The first 8 rows are patterns. Each new row is the sum of 2 different patterns, raised or lowered, with some noise. Before adding, each is slid sideways (what falls off one end comes back at the other) and multiplied by a number that may be negative. Names go in the order of the patterns.
(in the rows, 128 means zero)
Known rows, each followed by the names of its patterns:
[ 92 122 102 120 130 124 153 125  93 116 129 124 163 114 130  91 119 133
 128 132  92  99 145  99 115  92  93 140 159 162 114 112 109] | difu
[ 92 164 114 124  93 124 158 141 107  95  99 151 101 160 150 160 142  91
 116  91 152 102 102 106 129 136 129 155 136 121 148  93 107] | kaga
[ 96 164 100 160 149 102 104 127  97 135 137 114 137 128 127 136 149 129
 132 142 161 136 132 110 105 131 121 136  95 134 114 109 123] | tov
[162  92 152 100 107 151 140  96  98  94 117 121 110 150 125 158 105 160
 123 154 110 108 111 123 142  97 106 123 161 161  95 156 117] | redi
[ 92 117 163  99 134 127 152 164 130  94 126 150 153 106 162 107 140 165
 107 117 115 105 160 146 136 106 159 129 152 109 146 112 122] | Mifak
[111 148 111 106 103 134 109 144 113 104 156 119  92 139 118 142 111  91
 131 111  94 119 163  92 110 103 131 161 133 149 104 125 125] | giguz
[ 96  91 165  92 134 141 125  94 125 138 138 142 104 108 120 119 163  97
 100 161 113 112 109  99  95 102 161  97 156 139 122 154 148] | dizuk
[152 117  96 128 114 122 160 145 118 124 133 165 108  97 128 129 106  96
 148 119 155 111 127 128 165 123 119 161 139 149 144  93 136] | Lisuf

New rows. What belongs after each?
[125 112 125 121 101 130 113 107 150 122 108 151 117  98 104 111 106 103
 124 117 158 129 120 150 151  94 105 133 112 126 130 103 105] | dizuk Lisuf
[128 113 121  98  91 156 101 128 135 150 126 136  94 110 179 111 149 121
 129 107 119 151 126 126  98 123 115 136 147  95 129 147  99] | giguz dizuk
[107  95  94 133  68  57 144 132 140 127  75  99  71 121  46 119  48 118
  58 127 121 145 110  57 150 114 103  48  38 124 104 110  47] | redi Mifak
[112 111  97  99 154 152  80 151 118 130 137 120  92  82 116 116 138 149
 119 136  98 125 130  79 123 145 130 124 131 101 105 126 122] | difu dizuk
[168 119 100 102 114 133 119 113 137 137 111 149 147 135 106 119 102 136
 101 141 100 138  78 140 142 114 125 111 115 161  88 139 137] | kaga Mifak
[131 103  91 138 116  93 112 149 114 100  87 124 145 113 119 114 114 132
 101 134 110 123 104 122 123 134 124 110 124 119 110 124  98] | giguz Lisuf
[ 75  96 111  63 107  55 113 115  63 113 128 101  63 105  93 107  92  38
  82  55 117  80  94 105  83 106  90 125  77 104  56  83 109] | Mifak giguz
[ 79 168 131 138 139 144 101 119 159  90 156 147 137 109 102 142 152 133
  84 109 112 116 181 112  94 157 118 139  97  80  98 106 143] | dizuk Lisuf
[188 165 102 160 162 158 132 188 130 149 169 125 149 145 132 175 144 166
 142 155 156 173 143 174 152 155 102 153 162 118 152 134 156] | Mifak dizuk
[103 101 171 115 164  82 134 154 147 103  99 103  92 108 117 111 150 152
 141 101 132 135 142 114  82 105 147 137 135  96 158 105  84] | kaga redi
[165 186 148 186 167 191 166 168 173 197 171 135 175 182 191 174 137 173
 138 167 154 159 190 159 190 164 187 174 183 157 167 176 136] | kaga giguz
[122  97 135  94  90 120 101 117 153 140  99 137 136 108 132 153 125 133
  91 128 115 118 140 139  98 158 134  92 138 122 131 139 135] | tov dizuk
[ 94  90 105  89 104 143  91 110  72 108 125 101 112  99  89  94 102 103
  96  78  91 121 112 109  95  93  88  90  95 109 120  98 129] | difu giguz
[137 167 102 114 111 108 139 112 154  83 117 159  88 111 112 110 160 167
 168 125 101 114  80 139  87 124 118 135 164 137  98 108 148] | difu redi
[123 137 132 157 154 154 111 135 170  98 159 155 107 160 135 160 179 116
 141 160 159  93 164 137 168 125 124 138 142 162 120 159 147] | Mifak giguz
[142  94  97 127 112 148 103  73 138 116  98  84  95  82  94 153 105 124
 117 114 152 113  75  90 136  77  97 131 106 107 100 120 118] | dizuk Lisuf
[ 89  61  62 107  75  93 115  77  83  85 111  88  90  62  73  91  68 104
  66  86 133  62  94  73  88  51  84 101  56 121 105  70  91] | redi dizuk
[120 132 130 151 112 175 145 153 158 103 178 128 121 123 102 121 168 167
 100 109 150 114 182 135 121 147 153 154 156 123 115 124 147] | Mifak giguz
[115 137 120 136  90 168  87 200 130 150 146 146 146 167 120 152 163 105
 150 111 159 117 163 116 158 173 186 151 129 150 136 147 101] | tov redi
[164 124 141 116 116 107 130 183 145 169 126 184 162 155 114 105 135 106
 133 106 123 147 131 157  72 179 110 192 153  86 101 148 130] | kaga tov
[102 145 105  77 108  89 128  97  73  96 132 127  94 144 102 129  91 129
  95  76 140 108  73  58  67 115  84  95 126 117 158  86 116] | redi Mifak
[120 141  94 173 143 100 134 153 157 160 181 161 115 173 100 120 123 148
 121 159 142 115 183 145 119 120 143 156 117 155 147 177 162] | kaga dizuk
[125 126  81 133 101 107 131 167  99 105 120 142 157 115 129 123 112 131
  97 162 102 124 116 121 107 156 127 124 155 123 108 126 121] | redi giguz
[182 180  93 112 203 154 174 130 125 185 166 192 112 159 107 122 123 142
 164 173 156 164 181 142 150 122 116 220 112 167  83 180 136] | difu redi
[ 96 104  76 117 100  93 111 105 139  72  76  99  91  92  66 104  78 123
  74 106  90 116 109  87 107 113 107 120  62  88 120  81  57] | giguz Lisuf
[141 204 164 170 128 193 178 174 150 193 147 128 149 158 200 130 142 152
 162 201 158 128 165 163 187 150 200 134 179 176 146 160 125] | Mifak giguz
[126  62 141 133 101  67  17  80  59 117  87  60  80  88  86  85  87  93
  99 109  46  62  20 125  65 104  53  72 112  91  87  70  41] | difu kaga
[159 175 208 168 177 175 178 183 175 183 200 214 165 163 197 148 199 149
 177 193 174 195 202 200 154 201 201 176 162 130 194 153 193] | kaga giguz
[143 137 103 122  77 137  82 134  68 118 109 139 123 112 104 118 128 152
 131 105  92 125  84 105  99 132  79 131 133  99 109 160 147] | kaga redi
[145 115 116 116 170 126 136 124 134 165 167 123 116 119 147 118 181 155
 157 153  97 125 117 172 109 111 121 158 136 127 168 149 123] | kaga Lisuf
[159 185 111 156 134 157 199 154 175 125 193 156 141 127 127 149 194 162
 147 161 153 167 136 169 142 126 165 151 175 148 181 159 140] | Mifak dizuk
[125 130 148 161 124 127 140 134 138 125  97 142 167 134 118 129 119 138
 105 130 171 139 118 135 152 158 135  99 118 109 125 123 129] | kaga giguz
[ 73 129  92 125 126 113 110 100 101 116  79 104 148 101 110  94 124 101
 158 112  90  95 113 152  72  71 110 137 123  62 149  96 161] | redi Lisuf
[137 118 140 123 108 109 153 100 130  99 142 153 130 134 133 146 117 142
 109 113 140  89 124  90 156 107 139 144  99 123 151 151 139] | redi giguz
[163 173 161 151 142 188 168 154 111 105 173 119 160 100 178 118 158 159
 110 154 158 187 185 142 139 157 113 151 125 157 125 150 125] | tov redi
[144 153 144 106 138 183 176 200 166 150 180 100 134  92 200 103 148  95
 159 192 175 137 106 154 185 130 143 135 204 130 128 106 154] | kaga redi
[101 130 117 148 146 168  88 113 138 158 134  88  85 131 135 154  98 144
  97  82  96 113 161 122 158  86 147 151 122 123 129 109  94] | kaga giguz
[154 124 131 126 160 123 148  83 149 105 142  96 109 157  92 150 141 133
 179 134 116 146 135 125  78 162 116 148 180 107 129 115  99] | difu Mifak
[150  88 103 119 141 141 143 150 118 139 111  84 118 113 110 107 147 107
 151 110  97 150  97  92 151 119 131 107  66 132 106 111 119] | difu giguz
[117 115 127 122 120 124 128 111  92 116 131 141 116  89 139 111 115 107
 153  94 108  91 116 156 110 139 109 131 137 113 117 109 121] | Mifak giguz
[179 182 170 141 134 154 158 103 151 180 170 193 162 184 139 185 125 133
 152 114 127 178 167 138 189 163 120 158 178 171 144 124 131] | kaga dizuk
[ 99 164  94 161 149 177 139  88 131  96 161 110  89 111 140 132 115 156
 131 119 163 103 102  91 166 131 115  80 126 157 132  93 105] | kaga Lisuf
[130 111 137 139 104  77 112 130 103 111  76 119 107 141 131 126 133  66
 120  89 105 111  90 129 125 124 105 102 128  80 126  87  77] | kaga Mifak
[ 97 136 118  92 133 130 107 111 145  98 119 150 115 106 127 131 146 104
 120  84 101 130 161  96 118 140 101 117  99  98  95  96 131] | tov dizuk
[174 114 189 185 137 133 156 132 131 154 140 128 163 174  92 126 136 130
 181 137 129 115 160 173 134  99 189 115 118  92 105 142  90] | Mifak dizuk
[124  90  85 155  91 147 122 104 137 118 102 147 127 129 102  89 127 135
  78 108 182  86 103  94 117 143 119 169  87 143 131 111 163] | giguz dizuk
[116 117  98 135 131 156 144 135 157  63 120  63 143 110  96  74 136 170
 104 125  86  83 145 118 149 132 139 120  99 120  90 145  73] | kaga dizuk
[108  98  93 150 112 107  86 143 153 127 144 145 143 124 111  96 116 150
 114 101 109 129 125 127 100  94 130 136  92 157 162 148 147] | kaga Lisuf
[ 94 117 111 134 154  86 125 156  91 125 106 114  87  84 165  93 134 136
 150 133 138  83 100 189 100 154 126 128  97 116 156 129 129] | giguz dizuk
[145 119  85 152 105 131 170 145 144  88 151 135  89 115 145 126 127  87
 136 127 142 108 125 116 142 118 112 146 108 137 137 105 153] | tov Lisuf
[152 163 102 112 106  90 127 120 120 117 109 104 136 130 132 118 120 171
 123 102 110  95 132 104 107  93 119  86  98 139  67 146  79] | tov giguz
[114 122 104 135 115  98 122 138 151 118 138 121 161  99 123 120 111 150
 128  85  99  87 126 117 110 143 108 151 115 155 115 150 101] | redi giguz
[125 148  76 135 141 158 135  81 106 139 145 160  90 138  80 103  83 114
 151 118 171  93 131 149 139 128 105 105  96 107 113  97 172] | kaga giguz
[ 52  89  71 106  44 105  66  58  98  99  72  54  47  50  51  60  88  77
  75  58  92  55  94  33  87  37  96 105  27  36  70  78 109] | tov redi
[118  92 120 146 142 143 120 113 100  96 124 120 107  68 131 137 106  88
 124 136 118 142  93 137 111 142  83 134 140  97 133  71 127] | tov Lisuf
[111 128 108 126 176 146  91  86 173  77 151 126  97 125 136 148 156 113
  99 109 142  97 154  89 125 139 132 125 143 119  80 136 147] | Mifak dizuk
[ 69 108  95 120  88 109 125 111 143 126 137 100 154  97 136 146  96 145
 109 127  94  85 145 161 112 151 134 112  99 132 126 133 105] | tov giguz
[100 100  93 101 126 138  90  94 127 124  88  81  93  96  85 109 108 117
 129  95 120 119 115  89 121 110 119 127 117  71 113 129 108] | dizuk Lisuf
[137 145 138 105 120 121 156 158 172 131 143 131 104 124 108 116 181 153
 149 101 105 140 146 159 109 113 141 144 175 135 129 127 118] | difu kaga
[152 105 173 110 142  95 152 162 167 152 100 145 153 163 113 114 132 141
 156 117 142 155 180 136 128 127 125 180 150  87 104 131 155] | kaga redi
[130 100 100 148 112 127 111 145 113 125 135 116 158 130 148 131 114 132
 102 148 130 119 116 129 125 164 130 165 158 106 120 148 139] | Mifak giguz
[118  97  90 114 132 111 122 112 125 117 146 120 139  87 125 124  94 134
 108 118 130 156 150  78 152  94 132  99 114  88 123 151 103] | redi dizuk
[180  86 138  65 104 171 152 103 111  90 140 105 151 146 155 133  70 111
  83 138  77  93 101 135 147 121 155 124 139 139 100 114  92] | kaga tov
